The groups are shells around one centre, one inside the other: the same stretched ball of 6 dimensions in 6 sizes.
In the rows, zero is written as 128.
Known rows, each followed by its group:
[187  63 162  51 138  65  58  99 188 165  56  89 147  97 121 129  93 152
 132 104]	(5)
[165 124 133 116 144  88 103 114 142 161 104 117 150 106  81 127 116 148
 106 134]	(3)
[145 105 135  95 178  61  69 138 136 165  68 105 145 108 100 146 115 160
 108 104]	(2)
[150 107 148 113 172  58  56 135 144 160  73 120 122 107  74 132 129 161
 106 123]	(5)
[171 107 130 102 159  73  97 120 138 178  91  96 158 100  93 126 101 148
 110 119]	(2)
[158  99 145 103 163  65  57 128 151 163  74 111 131 108  80 135 123 157
 108 120]	(4)
[149 119 126  96 169  71 105 130 128 165  83 105 163 104 112 143 103 156
 110 105]	(3)
[151 146 135 138 154  74 143 135 118 158 110 155 140  92  95 129 125 152
 100 140]	(5)
[151 137 132 144 137  92 120 140 129 153 119 162 132 107  80 151 144 146
  87 149]	(5)
[149 116 135  91 177  60  91 123 134 164  71  99 156 101 106 128 100 161
 118 103]	(4)
[191  82 144 102 124  89  71 114 170 172  97 111 138 106  79 138 121 139
 103 138]	(2)
[171  89 138  86 114 101 100 126 166 153  97 137 150 110 125 177 125 140
  99 121]	(5)
[152 133 137 116 166  63 128 130 123 164  92 131 149  91 107 125 110 156
 110 123]	(2)
[170  80 150  80 156  67  42 114 169 166  64  90 138 109  87 131 110 155
 118 112]	(3)
[154 115 146  97 171  61  74 114 145 158  71 102 143 103  87 115 107 162
 121 115]	(4)
[185  66 150  73 131  82  52 112 181 168  75  97 143 109 100 146 111 145
 113 117]	(3)
[136 135 121 133 177  74  91 146 114 162  96 124 142 113  74 145 130 157
  92 124]	(2)
[163 100 134 112 168  65  73 137 137 178  84 107 139 104  82 137 118 151
 101 121]	(4)
[183  81 137 107 145  83  48 121 161 180  90  92 138 113  62 135 120 143
 100 132]	(1)
[153 138 133 137 138  89 131 135 129 153 116 160 138 102  91 146 136 147
  92 144]	(0)
[186  90 151 101 128  80  86 113 166 168  94 122 136  99  90 131 117 143
 109 137]	(4)
[151 111 146 107 170  63  62 125 146 157  74 112 131 108  77 126 122 161
 111 121]	(3)
[171  81 141  75 175  54  58 120 152 181  59  74 153 100 101 125  93 157
 121 100]	(1)
[162 118 131 117 128  97 119 131 142 156 111 145 147 106 102 159 130 142
  94 135]	(4)
[196  71 149  73 126  83  70  99 181 173  82  90 152 102 101 129  99 142
 120 121]	(0)
[161 116 139 116 121 101 106 125 153 146 108 150 139 110  96 158 136 144
  96 139]	(0)
[146 147 138 135 162  69 127 130 121 155 102 147 138  95  87 122 124 156
 105 137]	(0)
[164  84 147  90 154  73  39 123 165 162  70 101 133 115  81 143 123 154
 109 117]	(1)
[179  88 142 106 147  80  47 114 162 173  87  93 135 113  59 126 119 147
 106 132]	(0)
[148 106 133  87 173  68  65 125 142 161  69  91 153 113  96 139 108 160
 113 102]	(3)
[188  62 151  51 127  83  58 100 188 165  67  85 157 107 119 144  96 146
 124 105]	(1)
[186  70 147  76 144  75  46 108 175 175  72  81 145 108  87 131 104 148
 117 116]	(3)
[174 109 129 118 134  94 100 123 145 169 110 120 148 108  82 143 122 140
  97 137]	(4)
[162  88 136  82 135  86  92 134 156 159  84 126 152 108 128 174 119 147
 102 109]	(5)
[169  98 149  94 168  53  77 119 148 174  70 100 141  94  95 115 102 157
 120 116]	(4)
[168  97 142 112 169  65  42 121 150 174  78  90 132 111  53 117 118 154
 108 128]	(1)
[142 134 139 120 167  74  81 122 135 150  87 121 136 111  71 124 125 160
 108 128]	(1)
[143 127 131 128 150  86  97 142 132 152 101 146 135 112  85 158 140 152
  91 132]	(0)
[162 120 159 117 148  62 105 122 149 153  88 149 123  90  93 119 125 156
 113 138]	(5)
[168 120 130 116 146  82 122 125 133 171 106 123 154  98  97 134 112 145
 103 131]	(2)
[162 115 130  93 145  87 110 115 144 160  94 109 165 106 110 141 104 148
 111 116]	(3)
[153 126 135  98 154  81 105 112 141 152  89 113 158 105 102 130 107 155
 116 117]	(2)
[163 102 144  94 186  43  75 123 138 180  64  88 145  92  92 108  95 161
 122 109]	(5)
[184  72 139  95 136  87  44 121 170 176  87  94 139 116  73 148 122 142
 100 127]	(1)
[176 102 142  94 158  65  88 110 149 175  82  94 151  96  92 113  97 151
 119 120]	(2)
[158  97 128  94 136  94  89 136 149 159  93 124 153 115 113 176 125 145
  95 115]	(1)
[145 113 131 113 155  81  86 144 136 156  91 134 139 112  96 164 134 152
  93 121]	(0)
[141 129 133 104 185  62  82 122 127 159  74  97 152 107  86 120 106 164
 116 109]	(0)

New rows, each followed by its group:
[163 102 142 110 150  70  91 138 145 166  88 133 134 100  98 147 126 150
 100 127]	(4)
[147 108 131 108 155  85  66 136 144 155  87 120 139 120  83 159 133 153
  96 120]	(1)
[178  93 138 105 154  75  60 115 154 177  87  89 143 109  67 122 111 148
 108 128]	(3)
[180  89 139  92 120  92 102 122 163 165  99 127 150 103 114 157 117 139
 103 127]	(4)
[147 105 133  99 166  71  74 139 139 162  78 114 144 111  99 155 121 156
 102 110]	(3)
[157 127 132 127 136  90 122 134 134 156 112 150 142 104  95 151 132 145
  94 139]	(4)
[172 100 161  96 149  59  84 113 162 160  74 124 130  91  98 116 112 156
 121 127]	(2)
[167  90 141  92 160  74  38 113 161 168  73  81 142 116  68 127 112 154
 113 117]	(0)
[169 110 125 111 117 107 127 131 145 160 118 142 157 108 112 170 126 136
  91 133]	(5)
[150 107 135 119 180  58  61 145 131 172  78 111 130 107  72 137 126 157
  98 121]	(1)
[177  81 157  85 132  69  91 125 168 162  78 135 135  92 122 147 117 148
 112 122]	(5)
[172 108 141 115 154  66 103 128 140 174  93 123 139  93  91 126 114 149
 106 132]	(3)
[152 128 123 133 155  88  97 136 126 163 108 126 144 113  72 145 131 148
  91 135]	(4)
[161 103 131  82 151  86  77 112 153 160  81  90 163 114 101 142 103 152
 114 108]	(2)
[138 145 139 116 171  68 106 119 127 147  87 125 145 103  88 117 116 163
 115 123]	(5)
[143 128 119 130 193  59  88 147 107 179  89 104 147 106  72 130 116 157
  97 118]	(5)
[163  97 135  66 158  76  80 108 154 163  70  80 169 108 116 136  90 155
 124  96]	(5)
[164 115 128 121 164  71  94 132 129 178  96 109 147 102  79 129 114 149
 101 128]	(4)
[142 118 148  94 174  57  81 124 142 151  66 117 139 101 102 127 113 166
 119 109]	(2)
[184  77 158  70 131  73  76 105 179 162  72 108 144  97 114 132 104 149
 123 117]	(4)
[154 111 134  96 143  91  85 121 151 151  90 117 151 115  99 153 121 151
 106 118]	(4)
[169 115 126 130 148  89  86 125 137 173 109 111 144 111  60 132 124 144
  94 140]	(0)
[169 126 150 117 137  77 121 111 147 155 101 141 138  92  93 115 117 150
 113 141]	(5)
[146 135 115 126 162  84 124 142 113 166 108 127 158 107  96 151 120 149
  93 123]	(0)
[157 124 142 119 156  64 124 135 130 163  94 145 139  90 106 133 120 153
 105 129]	(2)
[168  95 138  72 141  83  92 111 159 160  79 101 163 105 122 146 100 150
 118 106]	(4)
[175  86 152  70 137  72  92 112 168 161  73 113 151  96 128 141 101 150
 122 110]	(4)
[164  90 152 100 142  72  68 132 162 157  79 134 126 105  97 151 131 152
 104 125]	(5)
[185  89 156  84 131  77  79  99 175 161  82 108 142  99  97 121 106 148
 122 127]	(3)
[169 106 122 107 126 104 110 129 145 165 112 124 159 112 103 166 122 138
  93 128]	(0)
[182  89 156  81 130  79  78 100 176 158  80 110 143 100 101 125 107 149
 122 125]	(4)
[163 114 150 111 143  66 124 133 142 159  92 154 134  87 117 139 122 151
 107 130]	(5)
[157  98 122 109 150  89  76 145 139 170  96 115 148 117  90 170 129 145
  88 119]	(5)
[167  91 130  90 132  97  77 125 159 161  93 111 153 117 102 166 121 143
 100 118]	(3)
[151 121 124 101 180  66  91 125 125 172  82  89 162 105  92 126  99 157
 112 107]	(0)
[164 116 136 118 135  86 122 134 140 161 106 146 143  99 105 152 126 144
  97 135]	(4)
[159 128 127 142 150  82 115 142 123 169 114 142 138 103  77 143 133 145
  88 143]	(0)
[183  77 161  65 134  71  69  99 183 159  67 101 144  98 113 126 100 152
 128 114]	(2)
[157 135 139 138 142  87 108 124 137 153 111 146 132 105  70 130 135 149
  98 148]	(1)
[164 112 146  90 159  65  98 110 148 161  77 107 151  95 105 116  99 157
 123 115]	(4)
[174 109 136 107 143  77 117 123 141 171  99 123 151  94 104 134 110 145
 107 129]	(3)
[158  99 149  78 166  56  83 119 151 162  63 105 148  96 117 129 100 160
 124 103]	(4)
[159 104 149 103 170  58  58 122 150 163  70 105 131 104  77 119 116 160
 114 120]	(4)
[165  81 146  85 150  76  40 120 168 160  69  99 136 116  86 146 121 154
 110 114]	(1)
[164 104 160 105 146  65  79 121 160 153  78 138 122  97  91 127 127 156
 113 132]	(1)
[150 106 127  84 168  75  81 126 139 164  75  92 163 112 108 147 103 156
 111  99]	(2)
